The first 9 rows are patterns. Each new row is the sum of 3 different patterns, raised or lowered, with some noise. Before adding, each is slid sideways (what falls off one end comes back at the other) and multiplied by a number that may be negative. Names go in the order of the patterns.
In the rows, zero is written as 128.
Some rows, each with the names of its patterns after it:
[143 152 118 146 133 112 113 128 124  96 132 125 144 134  78 123 131 137
 127 130 130 122 124 110 103 157 125 168 113 122 129 121 147  91 104 138
 141 144 112 116 155] => U
[134 136 114 100 163 130 100 158 132 132 135 122 124 119 123 128 134 126
 114 126 138 144 136 126 116 122 142 120 114 115 128 117 154 131 129 133
 116 122 125 166 134] => B
[133  92 138 127 153 121 133 141 147 126 153 161 128 109 129 131 109  89
 134 126 139  86 123 109 141 178 121  78 128  96 125 103 116 130 140 117
 125 103 139 108 131] => T
[109 140 127 104 137 145 123 106 136 123 123 110 112 157 137 125 147 137
 130 124 121  88 156 128 122 104 136 136 106 124 135 133 121 123 109 176
 127 128 132 142 125] => H
[129 133 125 107  91 121 124 175 123 147  99 134 135 155 125 157 150 142
 158  84 114 147  82 146 121 127 137  78 127 117 142 127 123 143 130 118
 136 104 154 128 102] => C
[174 163 123 111 138 140 147 138 130 115 127 101 144 104 127 129 128 126
 132 112 126 178 132 138 140 125 108 132 131  98 120 126 125 121 126 119
 141  78 143 128 105] => W
[143 115 133 140 112 132 126 155 165 146 131 102 123 146 133 132 106 139
 124 148 126 138 165 114 128 130 119 117  78 124 121 153 125 136  89 134
 144 106 109 130 127] => E
[158 113 119 115 129 123 125 121  94 123 178 141 125 125 160 114 139 127
 139 123 134 123 156 138 126 146 127 111 122 146 147 125 120 136 142 116
 111 151 120 117 142] => K
[139 119 129 127 148 115 112 136 131 113 137 119 127 124 107 138 142 113
 106 115 125 103 128 118 130 129 139 135 140 146 121  79  83 123 120 140
 122 126 142 119 158] => Q

New rows. What belongs after each?
[ 97 122 186 126 145 156 156 145 152 146 116 166 141 139 141 153 124 113
 131 146 158 150 128 134 205 156 144 158 137 140 131 145 171 124 153 137
 118 109 146 157 157] => B H W
[ 83  99  80  89 133 124 107 170  88 122 126 119 115  88 131 102 115 109
 107 120 125  92 133  93 112 120 122 115  98 129 149 103 109  84 128  96
 123 117 127 100  85] => H C Q
[186 133 186 168 118 150 177 152 186 156 169 161 154 206 129 157  96 175
 126 117 147 157 127 132 152 209 192 159 162 203 140 171 143 185 154 181
 140 105 145 211 145] => T W E
[103 100 104  99 143 131 106  87  88 142 119 108 131  95 161 131  48  73
 103 112 120  90  96  90 137 100 113 131 127 107 112 155 155  98  99 135
 110  69 120 118  88] => U H W
[ 71  99 111 137 117 126  92 118 135  95  84 110 114 118  84 117 151 109
 134 100 155 146 147 114  91 117 138 115 128 101 126 126 114 106 122 156
 104 113 120 105 110] => H E K
[105 109  89  94  85 115 104  67  82  77  92  91  86  92  97 116  67 106
  91 111  85  93 128 105  98  84  76  76 103  64 102  97  99  82  93 107
  99  95 110  91  87] => U H Q
[101 108  67 107  89 166  99 113  92 124 108  62  98 108  95 130 102 112
 108 112 104 110  90 117 144 112  96 124 130  80 101  79  74 140 145  70
  92 163  78  84 102] => B H E
[156 161 136 171 171 160 175 133 184 144 148 192 122 122 148 186 156 137
 137 164 142 178 140 176 154 171 148 166 167 170 162 166 124 120 148 170
 141 148 156 158 132] => C W K
[160 160 129 150 187 153 152 165 153 165 161 179 180  95 133 169 178 148
 164 164 154 147 151 128 145 116 140 137 145 185 212 167 136 116 161 161
 137 143 136 161 133] => E K Q
[150 130  97 112 123 123 118 116 130 126 129 118 145 111 114 119 123 142
 109 131 132 125 114 128 112 114 120 141 106 118 104 118 110 109 111 116
 154 109 108 112  87] => U B K
[122 104 130  76  68 117 157 120 118  93 160 108  88 111 135 135 147  93
 103  93 108 142 101  89  78 107 119 101  98 130  63  70 115 112  87  60
 120 130 132 107 100] => B T E
[130 123 122 129 124  63  49 104 112 157 123  90 112 111 145 132 108 147
 119 143 140  69 102 132  92 129 106 118 131  81 103 116 112  81  95 120
  98 116 141  82 132] => H C Q
[108 150 134 125 123 122 125 125 112 160 152 175 108 143 139 138 143 144
 108 138 148 150 106 114 133 132 152 160 192 136 126  95 116 120  92 155
 103 122 140  89 138] => U E Q
[132 132  76 102 159  98 121  69 107 113 108 108 117 133 111  97 137  83
 100 107 120 110 111 137 127 120  91 102 120 110  74  98 101 117 136  91
 119  99 123 104 119] => U B H
[126 158 147 105 128 137 172 138 187  97 153 138 124 152 139 156 160 150
 171 152 150 128 113 143 179 134 129 170 176 134 148 146 154 121 154 168
 135 157 106 108 139] => H W E
[ 96 111  63  75 114  96  73 119  55 110  85  81  93  94  79  96 109  88
  81 150 109  69  88 111 105  84  54 137 100 114 118  90  45  83 127 120
 100 106 112 110 134] => C W K
[114 129  93  76  98 101 128  93 103 109 110  59 121  96  94 125 103 107
 102 114 111 109 106 111 110 109  93 118 118 120  97 111 100  65  89 104
  96 101  79  94 112] => U B T
[ 60 128  91 140  77  98 130  77 104  60  66  93  68 106  70 109 119 118
  80  95 108  78  67  83  98 106  62  84  99  90  98  61 125 110 115 108
  60  91 103  93  86] => U B E
[159 126 167 145 176 145 180 160 176 175 148 115 122 145 117 169 151 143
 165 160 185 159 157 169 152 170 153 153 161 146 163 155 144 165 122 102
 165 196 139 126 130] => W K Q
[163 141 141 151 150 149 179 177 158 155 145 139 135 134 136 115 157 185
 149 149 162 141 155 159 149 131 144 146 176 147 165 123 145 160 146 166
 173 182 144 128 174] => B H E
[130 148 100  98 144 116 152 123 137 114 119 117  68  94 120 134 160 111
 118 178 145 143 121 156 132 112  89 162 109 106 151  72 112 145 106 112
 124  97 113 125 133] => U B W
[125 134 128 139 120 136 131 133 123 124 144 126 127 110 135 132 150 123
 128 145 118 115 135 147 128 145 127 114 110 139 124 113 149 121 116 137
 144 124 124 132 139] => B H K
[120 145 135 124 124 118 167 128 102 111 108 143 136 110 124 134 102 121
 112 159 128 108 137 118 102 135 114  98 133 127 113 137 119 121 126 136
 139 114  81  68 118] => B H Q
[ 56 110  84  97  74  64 122  87 122 106  63 149  96  90  79  66 147  82
 101  97 108  89  86 141 106  91 104  80 135 128  94  88  99 117 127 118
 108  68 129  54 120] => U C K
[112  97 113 108 103 124 115 112 116  77 130 118 116 127 118 135 114 136
  83 101 144 120 158 124 130  89 102 126  88 107 133 102 127 136  69 132
 119 135 137 132 109] => U B T
[108  52 145 118  72  98  97  79  74 100  96  84 147  92  93  71  91  78
 120  85 117 118 101 120  64  33 137  44  83 139 139 104  32 115  95 131
 101  91  91  93  52] => C W Q
[129 115 147 160 146 105 102 153 156 117 106 132 152  85 153 152 131 138
 137 121 170 161 150 157 155 112 105 200 122  97 188 148 114 138 150 143
 126 122 126 181 175] => B H K
[175 150 129 151 159 115 185 141 186 133 145 158 112 169 158 145 157 151
 205 127 153 182 184 192 151 169 177 149 135 187 148 101 161 175 186 158
  93 162 169 147 143] => U E K
[122 116 103 123 111 153 113 174 121 120 163 138 146 117 110 128 159 138
  89 126 167 150 148 140 140 150  86 129 124 108 128 146 131 166 174 104
 146 131 145 124 123] => U W Q
[155 125 105 134 108 128 111 139 106 104 112 134  94 123 107 128 112 107
 105 120 159 106 109 129 120 124 120 124  75 117 116 122 105 128 117 145
  87 112 114 102 135] => B C W
[ 80 112 147  99  92  67  98 102 137 106 143  85 127 119  68 101 133  50
 125 116  49 104  60  90 100 129 103 100 135 107  99 118  94 116  99  73
 141 103 104  98  50] => B C W
[ 84  73 127 119 173 119 149  80 121 117 132 118 136 133 150 139  88  93
 143  83 133 108 133 124  51 117 106 138 114 116 140 132 131 132 111 145
 127  93 123 111 135] => C W Q
[ 97  87  92  85  68 111 100  53 140 143  91  83 116 126 133 106  93 118
 119  78 129  82  80  93 131  99 102  94 123 155  91 113 117  98  81  92
 133  77  90 128 102] => T H W
[103  87  94 137  87 102  91 138  96 102 107 126 102 106 133 108 113 107
 113 102  97 102  72 111  95  89 117 136  61  94 119  80  92 101 145 113
  96  91 112 106 107] => B W K
[ 78  94  84 112 116 118  96  99  87 131  98  93  81 102  81  76 103 109
  89 105 131 139  76  94  84  95  77 130 112  83 104 104  88 101  80 105
  78  75 143 104 109] => T E K
[138 151 159  65 140 128 136 136 145 160 124 121 156 144 110 157 181 144
 142 115 154 169  93 128 151 138 116 127 154 131 156 129 146 162 163 134
 140 157 181 138  85] => H C K
[159 173 162 138 153 162 135 186 162 145 119 170 151 132 129 142 153 169
 131 151 112 172 173 118 146 135 126 186 126 133 143 161 143 119 115 138
 145 135 137 132 171] => U B T
[197 141 189 174 181 158 167 128 144 164 142 173 152 167 180 168 172 195
 162 116 201 201 185 140 140 190 186 163 159 109 170 190 171 164 156 194
 123 135 145 162 181] => W E K
[109  77 140 105  87 139 134 107 146 100 149 124  92 130 112 159  88  76
 110 106 114 155  94  93 134 132 118 136  84 104  93  77 117 124 109 117
 128 181 137 138 102] => B E Q
[138 193 134 148 158 160 157 129 143 167 124 124 167 165 168 143 175 210
 145 150 153 211 180 177 156  92 169 191 167 177 153 162 161 146 156 179
 148 200 146 167 172] => T C Q
